The groups are shells around one centre, one inside the other: the same stretched ball of 8 dimensions in 8 sizes.
In the rows, 128 means zero.
Known rows, each followed by its group:
[172 152 137 102 113 221 127  98 122 113 118 106 170 120 126 157 116 117
 101 116 130]
Mego
[133 164 123 130 165 183 125 110 170 119 111 104 170 137 128 133 133 149
 135 130 116]
nusi
[186 136 146 133 154 174 167 136 145  97 139 135 163 121 151 120  82  97
 171 158 108]
kun
[141 160 155 139 165 138 122 138 194  77 113 134 124 147 146  77 142 176
  80 105 150]
Fege
[162 168 128 108 131 217 120 103 121 118 118 131 129 111 152 166 119 119
  67  94 124]
kun
[148 191 144 119 181 203 166 130 153 106 156  99 198 142 108 126 154 113
 152 143 109]
vulo
[180 171 136 134 173 211 166 155 138 110 113 100 197 131 130 112 117  99
 133 122 104]
vulo
[141 155 161 103 130 159 131  87 164 101 131 141 106 137 150 133 139 160
  86 117 159]
vulo
[144 184 112 147 186 196 123 131 161 106 128 138 152 118 157 144 105 125
 114 117 103]
vulo
[173 109 119 147 131 162 103 136 163  96  83 117 157 118 146 105  81 143
 131 130 111]
Fege
[186 163 105 153 152 235 107 147 136 107  72 115 187 110 155 134  69 116
  78  84 116]
tavuz
[172 149 134 135 175 186 174 148 151 100 157  93 224 133 104 113 116  88
 223 186  76]
kun
[145 115 129 123 125 152 109  94 171 114  96 113 141 130 139 129 110 161
 143 143 125]
kiluz
[167 150 168 138 162 162 161 128 190  66 163 119 212 152 116  92  98 132
 196 179 142]
kiluz
[180 175 130 136 172 223 165 144 137 122  99  99 201 129 137 126 104 100
 130 116 111]
kiluz
[150 178 141 127 176 184 146 144 157  85 166 116 175 134 115 112 149 117
 139 142 100]
volat
[133 154 124 118 174 168 156 121 156 133 129  89 167 136 115 128 162 124
 180 159  78]
nusi
[157 138 150  86 117 183 157  71 127 129 148 125 130 121 140 173 125 112
 152 156 122]
tavuz
[134 136 161  81 122 143 150  83 147 123 136 115  98 137 131 133 179 149
 119 139 129]
kun
[143 158 109 104 142 203 122 111 118 141 108  98 134 113 130 160 159 118
  97 109  83]
volat
[170 141 162 118 128 183 149 106 165  96 115 102 193 147 121 113 108 141
 147 143 155]
kiluz
[139 181 164  94 144 178 149  91 150 111 139 135 108 139 146 140 162 147
  72 105 155]
kiluz
[122 211 121 121 183 212 119 110 156 102 169 127 161 127 126 161 153 130
 104 120 108]
kiluz
[172 155 161 112 134 194 149 113 151  74 177 118 197 135 109 128 115 112
 162 165 132]
volat
[160 110 169 106 133 122 173 111 163 109 127 116 125 142 136  97 138 138
 172 167 126]
vulo
[168 139 153 136 164 144 155 168 168  90 102 100 157 145 125  58 148 139
 123 124 114]
Mego
[175 128 141 139 175 149 179 172 159 107 110  86 186 140 118  69 135 110
 190 161  81]
Fege
[166 188 155 117 162 220 168 116 148 100 152 107 209 142 116 136 124 109
 144 139 135]
Fege
[158 129 162 107 120 154 139 108 161 101 109 109 140 143 129 104 141 154
 115 129 146]
nusi
[156 113 123 109 126 165 132 116 136 123 118  90 154 121 115 130 141 120
 166 157  80]
Mego
[164 135 142 113 119 170 107 135 143  79 129 114 136 124 120 104 147 140
  81 112 118]
kiluz
[124 176  94 127 170 210 111 106 150 142 105  97 167 121 130 166 139 134
 124 119  87]
vulo
[159 138 127 151 173 155 137 147 175  95 121 121 168 129 140 100 100 130
 169 153  97]
volat
[159 163 136 113 128 210 120  92 140 113 111 128 146 121 150 160 105 134
  84 105 145]
kun
[149 189 115 134 186 218 140 140 149  99 169 100 217 126 103 142 133  98
 170 154  78]
Mego
[156 146 130 105 147 185 153 131 126 126 129  84 164 126 108 126 167 107
 147 142  79]
nusi
[149 173 158 119 167 176 162 110 168  89 178 132 172 140 127 130 125 122
 167 164 128]
vulo
[159 157 151 131 164 165 143 146 170  71 159 116 178 139 114  92 136 129
 148 150 114]
volat
[178 139 120 134 157 190 150 147 133 127  87 104 162 117 146 120 107 105
 134 122  89]
nusi
[167 142 124 110 123 202 122 112 122 127  93 111 135 113 145 148 121 122
  86 102 113]
volat
[147 165  99 151 197 189 141 167 157 135  76  74 191 132 122 102 146 124
 141 117  67]
tavuz
[156 151 166 110 154 143 163 133 155 102 127 129 105 139 147  93 160 139
  98 118 129]
vulo
[169 143 145 101 138 202 177 107 129 129 134  80 203 135 105 141 134  98
 192 168 102]
Mego
[161 114 186  99 122 114 165 118 165  93 122 117 108 150 133  74 162 156
 123 141 147]
Mego
[183 162 131 139 179 196 171 172 134 113 106 102 180 125 137 100 121  93
 132 120  87]
Mego
[173 142 107 134 157 207 144 128 131 129 115 107 185 109 139 153  87  90
 175 151  75]
kun
[172 167 125 135 160 212 139 121 139 104 141 141 166 111 156 157  77  99
 136 135 110]
Mego
[165 160 115 119 145 214 127 127 120 128  96 108 148 112 143 147 127 113
  85  96  99]
nusi
[169 148 129 139 187 178 184 156 151 121 125  92 200 133 123 106 120  93
 207 169  73]
kun
[168 183 136 151 184 212 154 131 170 100 121 122 210 136 144 128  78 119
 150 133 132]
tavuz
[170 158 171  98 137 180 171 112 138  93 166 129 148 133 130 128 136 110
 133 146 133]
nusi
[124 203 112 119 178 207 113 129 142 118 129 115 133 123 131 145 177 136
  59  85  97]
Fege
[147 157 165 121 181 145 193 129 176 119 121 104 157 157 132  91 154 137
 168 151 125]
tavuz
[168 161 118 134 176 196 152 163 134 112 125  97 181 121 123 115 135  95
 145 133  69]
nusi
[124 166 125  96 157 176 137  99 136 122 173 119 123 120 122 163 175 118
 141 150  80]
tavuz
[165 141 158 133 156 157 159 133 178  97 109 106 179 149 130  87 118 143
 154 144 137]
volat
[180 137 138 167 185 155 158 170 184  82 115 121 196 136 143  74  75 120
 187 159 106]
kiluz
[173 131 152 108 112 176 128 100 140  96 127 139 124 119 152 137 102 130
 102 125 142]
volat
[152 148 123 114 167 177 169 144 131 153  82  73 153 131 124 112 173 115
 136 122  74]
tavuz
[116 140 118 106 155 140 130 103 151 154  91 110  81 126 151 136 178 156
 108 117  90]
kiluz
[180  91 171 111  99 128 138 114 162  79 125 126 131 134 135  91 107 144
 146 157 143]
Fege
[137 150 143  95 125 181 134  80 147 138  93  98 133 138 133 146 156 155
  99 113 139]
tavuz
[141 158 151  85 149 167 174 109 129 144 120  99 112 136 130 130 194 126
 110 121 107]
kiluz
[130 190  99 131 176 217 108 124 148 128 105 100 166 122 130 151 147 136
  91  98  94]
volat
[184 154 140 142 143 207 128 137 157  85 105 117 196 129 137 112  80 127
 111 115 141]
vulo
[171 133 122 127 166 186 174 152 138 123 130  66 224 131  94 111 135  86
 226 183  57]
tavuz
[137 150 136 136 175 143 138 137 182  99 125 113 149 141 130  94 146 150
 147 143 105]
nusi
[189 145 140 152 156 189 142 149 163  77 123 124 202 128 138 102  68 114
 154 143 123]
nusi
[160 151 113 111 157 199 154 130 113 138 127 102 151 110 131 152 141  88
 148 139  63]
kun
[147 156 132 118 173 165 157 152 145 111 142  92 158 132 109 102 177 113
 151 145  72]
kun
[126 168 108 137 162 187  95  97 172 120 103 133 136 122 158 158 108 158
 101 111 122]
Fege
[192 126 157 101  99 201 143 107 124  86 153 111 186 122 114 138 100 100
 151 157 128]
Fege
[135 204 144 112 187 203 169 112 153 115 167 114 175 140 121 147 159 114
 143 141 114]
Fege
[161 157 155 120 145 182 138 130 161  75 155 106 190 142 104 104 138 131
 138 145 128]
volat
[201 127 168 104 116 183 166 143 124  82 144 100 183 131 108  96 129  96
 142 147 118]
Fege
[156 166 145  91 155 195 181 122 117 126 165  94 164 128 107 142 175  88
 160 154  82]
Mego
[179 151 124 106 131 223 146 122 106 127 118  97 173 112 126 154 123  89
 124 124  93]
kun
[153 177 131 115 143 226 130  89 145 112 139 115 190 127 127 170 107 121
 131 133 131]
Mego
[161 142 141 101 124 197 145  85 135 117 147 113 170 123 125 164 113 112
 165 160 117]
vulo
[185 155 121 166 185 196 148 180 163 100  79  96 214 131 137  82  87 114
 142 120 100]
tavuz

New rows, each followed by its group:
[178 129 119 136 140 196 128 129 143  93 142 112 199 114 123 137  79  99
 185 168  88]
Fege
[125 151 120 126 157 154 108 116 168 128  77 114 104 132 151 118 156 172
  76  94 117]
vulo
[138 196 133 131 172 200 121 113 165 103 126 137 146 132 151 142 126 147
  76  97 140]
kun
[139 192 100 154 205 201 127 150 161 124  97 118 158 123 153 130 124 129
 101  98  89]
kun
[175 144 155 122 141 175 152 113 151  89 149 144 149 124 151 131  89 115
 143 148 133]
volat
[137 142 136 100 154 149 153 123 139 125 140 104 117 128 123 122 185 124
 141 145  80]
kun
[167 164 148 110 134 201 131 114 138  78 174 132 164 122 124 142 121 111
 119 138 124]
vulo
[146 135 155 115 154 132 160 116 166 113 126 126 113 138 147 107 144 142
 144 146 120]
nusi
[149 182 115 122 166 216 129 142 134 124 101  84 174 128 117 126 164 124
  85  93  94]
Fege
[129 179 120 123 149 200  96  92 162 121  92 125 130 128 153 154 130 167
  56  82 143]
kiluz
[131 181 130 130 172 167 111 126 164 102 120 148  93 124 164 126 146 157
  50  85 126]
Fege
[203 103 162 128 120 159 157 138 151  73 138 122 182 127 131  95  75 106
 182 173 123]
Mego
[194 126 172 139 166 145 196 172 169  72 149 103 208 148 112  55 112 101
 214 185 108]
tavuz
[180 128 157 125 147 169 174 140 157  88 147  90 215 143 101  93 117 107
 211 184 106]
vulo
[201 129 144 142 151 189 165 165 149  87 119  87 231 134 110  85  92  96
 190 162 101]
Fege
[166 157 112 158 173 198 126 150 165 116  66 102 189 129 147 108  91 136
 119 106 112]
Fege
[171 159 131 123 162 209 168 115 136 117 153 117 195 120 132 157  94  86
 192 169  94]
kun
[151 143 141 129 168 153 154 136 168  90 165 110 177 136 112 106 135 119
 196 179  90]
kun
[140 158 112  97 150 212 154  95 120 161 119  76 175 123 112 174 159 105
 167 148  75]
kiluz
[130 149 126 105 134 178 117  73 153 120 147 127 134 121 136 173 128 139
 145 151 114]
kiluz
[176 160 148 115 125 214 127 106 140  80 156 131 179 122 130 148  95 114
 117 133 141]
vulo
[127 151 144 104 165 155 172 105 163 135 135  82 167 149 106 122 179 135
 191 170  97]
Fege
[185 151 179 135 151 161 159 148 175  52 155 135 179 146 130  75 103 129
 137 146 153]
kun
[132 151 145 115 140 147 106 110 170  86 140 137 104 132 138 116 155 165
  83 117 132]
Mego
[145 154 140 129 165 157 135 136 172  85 152 116 161 137 119 103 143 136
 150 150 105]
nusi
[131 166  99 136 168 201 108 120 161 124 109  91 188 126 117 144 133 138
 142 130  87]
kun
[173 159 105 164 176 209 119 162 159  95 104 103 216 121 129 113  83 114
 145 128  89]
kun
[157 145 101 133 151 189 108 140 134 128  76 111 127 108 153 131 125 128
  80  91  86]
volat
[148 135 172 116 151 115 156 133 178  88 129 125 111 149 137  72 163 159
 120 135 136]
kun
[122 178  92 114 181 200 134 121 127 164  99  91 130 116 135 161 179 120
 108 106  60]
Fege
[146 173 114 139 174 209 132 115 161 113 137 109 204 127 126 153 102 118
 171 152 100]
vulo
[170 131 145 123 158 161 180 138 150 128  98  90 169 138 130  99 131 116
 173 150 101]
vulo
[182 144 140 135 167 183 168 159 147  85 162 104 211 128 110 103 111  86
 202 177  81]
kun
[164 134 152 103 133 169 157 114 139  96 171 114 162 127 114 131 135 105
 178 174 101]
volat
[180 155 169 105 141 180 175 134 134  98 134 116 149 136 132 105 143 111
 109 123 132]
vulo
[153 162 123 148 167 179 115 133 167 106  90 137 134 124 167 120 100 148
  83  96 127]
nusi
[140 144 163  91 134 150 155  89 153 104 169 126 124 137 126 136 158 134
 151 162 125]
vulo
[154 175 100 142 192 209 149 154 138 146  78  87 178 123 138 126 134 110
 124 106  73]
Fege
[129 179  92 127 166 214 104 109 140 148  83 110 136 113 152 169 136 138
  78  88  95]
kun
[145 183 127 121 167 211 136 126 148 110 136  93 192 134 108 134 151 123
 127 126 103]
nusi
[189 149 140 133 161 196 163 166 137  85 150  96 214 127 106  99 118  85
 173 157  85]
kun
[173 132 145 132 123 169 108 127 161  90  78 130 128 128 158 101 100 158
  62  90 154]
kun
[151 179 112 125 156 221 114 126 136 127  86 102 159 122 138 143 136 133
  65  81 112]
kun
[170 169 150 121 180 200 200 135 146 111 165  92 226 142 104 123 128  84
 218 183  94]
Fege
[167 138 137 135 154 174 148 137 162 118  78  92 178 139 133  98 117 138
 139 126 120]
kun
[214 124 163 145 135 180 159 146 157  63 134 137 198 127 145  94  45 102
 166 158 141]
kiluz
[146 167 142 110 151 173 130 132 143  95 144 121 124 127 127 116 170 132
  82 111 109]
vulo
[166 120 143 122 135 152 136 130 155  85 151 118 157 125 122 110 120 121
 169 167  99]
kun
[139 158 140 122 179 161 172 128 167 128 120  90 171 147 119 108 160 132
 174 153  99]
vulo
[174 128 191 114 130 130 163 128 175  66 146 131 142 150 131  72 129 146
 135 150 159]
vulo
[188 138 169 139 146 149 142 164 168  51 136 141 147 135 142  64 107 133
 104 124 141]
Fege
[160 174 153 115 156 186 143 148 146  79 154 107 167 137 108  99 166 123
  99 119 116]
Fege
[194 126 168 102 121 178 183 112 126 112 128 124 148 126 148 128 101  98
 150 148 132]
kiluz
[172 162 165 133 152 169 136 149 169  59 140 132 159 141 132  81 124 141
  91 115 148]
kun
[135 140 169  88 137 133 164 102 157 116 138 104 115 149 119 106 192 150
 132 144 126]
kun
[143 133 147 121 138 131 114 126 169  99  92 130  86 134 154  91 152 174
  63  96 136]
kun
[178 119 184 114 116 143 150 113 173  60 157 132 160 144 125  91 107 141
 154 165 159]
kun
[148 122 138 118 138 132 122 128 158 101 118 126 101 125 143 103 146 148
 112 129 105]
kun
[145 149 145 121 157 155 138 137 169  94 133  97 164 144 109  92 165 145
 138 141 109]
volat
[173 153 103 123 143 225 125 138 111 133  87  92 168 107 133 146 123 100
 100 102  80]
Mego
[191 172 142 126 149 224 144 156 126  79 146 109 202 123 115 116 117  92
 110 119 110]
Fege
[180 132 155 147 155 149 150 139 176  90  94 144 138 133 172  90  75 141
 123 125 147]
Fege
[132 155 144 120 159 138 124 128 170  95 130 134  96 134 145 102 165 160
  84 112 120]
kun
[164 151 134 141 147 185 119 121 168  97  96 129 160 128 154 121  86 146
 105 113 142]
nusi
[144 135 136 113 135 174 135  97 163 123 108  86 178 141 114 129 137 147
 161 150 119]
Fege
[167 160 126 120 154 220 155 111 136 114 157 100 219 123 112 161 102  88
 200 174  92]
kun
[135 172 129 125 171 170 125 125 159  98 153 135 127 124 140 131 147 133
 113 128 101]
vulo
[152 150 100 138 152 197 100 126 146 113 106 118 154 109 144 147 104 126
 114 118  90]
nusi
[140 148 150 117 163 129 150 129 162 115 110 135  79 133 162  99 161 151
  90 111 118]
Fege
[161 152 170 124 141 162 140 124 179  74 128 117 167 151 125  87 129 156
 113 128 161]
kun
